The rows are grouped in 2 ways, from coarse to fine. Each group lies inside one group of the grouping before and may be the whole of it. The rows also spread widely along 3 directions, which tell nothing about the answers.
In the rows, zero is written as 128.
Some rows, each with its group in each grouping after it:
[137 154 127 156 123 156 148 126 120 115 149 173 119 188] => q_801 Kefoz
[152 137 132 162 115 151 138 130 110 125 145 176 117 195] => q_801 tuz
[168 133 166 116 111 151 125 129 118  91 158 163  94 182] => q_764 peno
[140 153 129 175 127 170 158 140 114 123 153 178 118 196] => q_801 Kasu
[178 150 157 145 125 161 147 122 111 116 162 171 100 164] => q_764 geg
[176 182 118 116 147 166 177 160  94 119 175 165  77 183] => q_650 mor
[148 163 166 173 130 153 153 136 110 100 151 150 116 156] => q_771 mizak
[165 159 154 153 108 156 146 125 111 124 162 168 104 147] => q_764 Tuto
[161 163 158 151 132 158 148 146 127  96 153 153  85 179] => q_771 Noga
[148 149 145 117 119 168 123 130  86 110 144 161 121 140] => q_650 nopa
[161 160 153 122 123 173 130 136  81 128 149 159 126 134] => q_650 fov
[133 158 148 153 146 149 162 142 108  66 164 163  73 191] => q_771 vugu
[143 129 138 150 126 143 124 141 122  96 148 188 109 221] => q_801 Dob
[129 151 119 172 142 134 164 150 115  86 163 196  82 239] => q_801 Dob
[166 137 178 133 128 158 111 138 119 103 145 146 118 178] => q_771 mizak
[156 156 159 123 121 168 126 135  80 121 150 161 120 136] => q_650 fov
[142 158 130 154 118 162 152 123 119 124 148 172 125 180] => q_801 Kefoz
[165 155 142 146 103 179 119 108 114 165 139 164 164 150] => q_801 Kefoz
[156 168 150 167 116 151 167 123 110 108 169 175  90 153] => q_764 Tuto
[144 159 154 138 129 164 142 140  83 103 154 164 109 141] => q_650 fov
[184 174 141  98 129 181 132 136  79 147 158 162 111 143] => q_650 fov
[149 143 170 166 100 151 143 121 112  90 157 164 112 140] => q_764 peno

New rows, each followed by its group in each grouping:
[147 159 125 140 125 163 148 136 119 117 153 171 109 205] => q_801 Kefoz
[148 161 136 123 128 168 144 134  81 114 153 167 105 146] => q_650 nopa
[132 161 122 163 128 156 167 133 118 103 155 177 104 199] => q_801 Kefoz
[147 163 139 127 121 170 140 130  82 118 148 166 117 137] => q_650 nopa
[153 149 174 161 117 159 129 138 133  92 140 151 107 160] => q_771 Noga
[168 163 143 145 116 154 168 131 111 103 174 171  81 172] => q_764 peno
[184 149 171 134 113 174 108 127 132 129 134 149 126 146] => q_771 Noga
[156 164 122 171 124 151 159 130 107 139 154 189 117 193] => q_801 Dob
[158 152 163 146 126 160 135 143 134  90 147 153  93 175] => q_771 Noga
[174 160 133 162 115 159 133 122 108 157 146 185 141 177] => q_801 Dob
[184 139 158 116 126 162 127 127 117 113 158 167  97 184] => q_764 geg
[143 148 136  96 140 161 137 150  91  82 153 171  79 189] => q_650 nopa
[154 148 164 161  99 156 144 120 110 102 162 165 114 141] => q_764 peno
[162 145 157 112 106 180 101 118  87 142 136 159 146 114] => q_650 nopa
[169 151 167 137 128 164 125 139 131 109 141 152  99 171] => q_771 Noga
[135 161 120 174 133 136 165 139 110 107 162 191  93 217] => q_801 Dob
[135 167 121 186 135 167 184 141 113 124 158 187 109 190] => q_801 Kasu
[183 164 144 132 113 164 156 125 110 121 172 168  91 165] => q_764 peno
[135 159 135 174 109 168 153 120 113 133 144 169 143 156] => q_801 Kefoz
[137 175 120 173 119 160 169 126 112 132 153 172 127 169] => q_801 Kefoz
[155 166 153 164 133 156 156 141 127  97 149 159  87 173] => q_771 Noga
[148 166 129 114 134 162 147 144  83 104 154 171  92 165] => q_650 nopa
[142 163 135 196 113 151 149 126 106 135 150 183 138 167] => q_801 Dob
[153 126 135 148 112 159 121 129 112 125 138 176 126 191] => q_801 tuz
[148 161 128 151 119 164 158 127 118 123 151 172 118 189] => q_801 Kefoz
[145 138 150 103 129 162 115 138  91  95 146 166 107 161] => q_650 nopa
[130 157 132 162 121 158 155 130 117 110 152 173 115 189] => q_801 Kefoz
[191 162 137 123 137 162 156 130 111 125 171 174  86 182] => q_764 geg
[151 149 153 103 135 161 124 146  90  99 151 162  97 173] => q_650 fov
[167 171 132 128 141 170 162 150  93 122 168 160  97 166] => q_650 mor
[138 167 123 158 121 158 165 133 116 118 153 178 113 188] => q_801 Kefoz
[176 157 153 148 126 157 153 128 110 111 162 171  92 170] => q_764 geg
[135 151 144 126 126 163 135 137  87  94 151 168 105 155] => q_650 nopa
[147 133 149  97 128 163 109 138  91  94 146 165 106 165] => q_650 nopa
[141 186 122 214 117 148 177 125 100 142 158 188 132 158] => q_801 Dob
[156 163 121 168 127 177 161 134 116 146 154 181 118 186] => q_801 Kasu
[121 138 172 144 124 152 130 140  87  73 147 162 109 151] => q_650 fov
[140 147 130 174 112 155 151 126 106 126 147 180 119 181] => q_801 tuz
[132 140 135 155 135 163 150 148 118 106 154 184 102 216] => q_801 Kasu
[141 156 129 147 122 161 148 128 115 114 151 170 116 198] => q_801 Kefoz
[146 171 150 178 121 163 158 118 100 111 158 162 109 135] => q_771 vugu
[143 148 129 170 114 155 148 128 108 133 145 177 126 180] => q_801 tuz
[137 148 146 123 125 161 131 139  87  94 149 172 109 150] => q_650 nopa
[151 159 138 193 108 152 144 120 109 140 146 184 148 162] => q_801 Dob
[137 145 134 172 130 136 145 136 112 104 150 190 111 209] => q_801 Dob
[131 166 131 175 120 155 162 128 115 116 152 173 124 176] => q_801 Kefoz
[123 163 108 198 131 141 201 143 103 100 163 188  84 205] => q_801 tuz
[134 147 138 179 122 169 148 136 117 122 144 178 131 176] => q_801 Kasu
[141 135 189 165 118 155 111 131 113  89 136 148 139 150] => q_771 mizak
[182 154 162 137  96 164 133 110 107 137 157 164 124 127] => q_764 peno
[140 135 145 165 120 168 134 142 121 121 143 180 129 189] => q_801 Kasu
[173 132 141 131 104 166 110 125 111 152 138 172 141 186] => q_801 tuz
[135 175 148 154 129 165 164 137  78 111 159 166 106 128] => q_650 fov
[187 164 116 124 126 188 140 130 117 182 155 180 127 196] => q_801 Kasu
[154 153 133 165 118 178 141 129 113 157 145 179 141 172] => q_801 Kasu
[156 153 131 167 117 147 136 132 109 137 150 184 126 189] => q_801 Dob
[135 154 138 192 113 146 145 124 107 126 148 187 136 176] => q_801 Dob
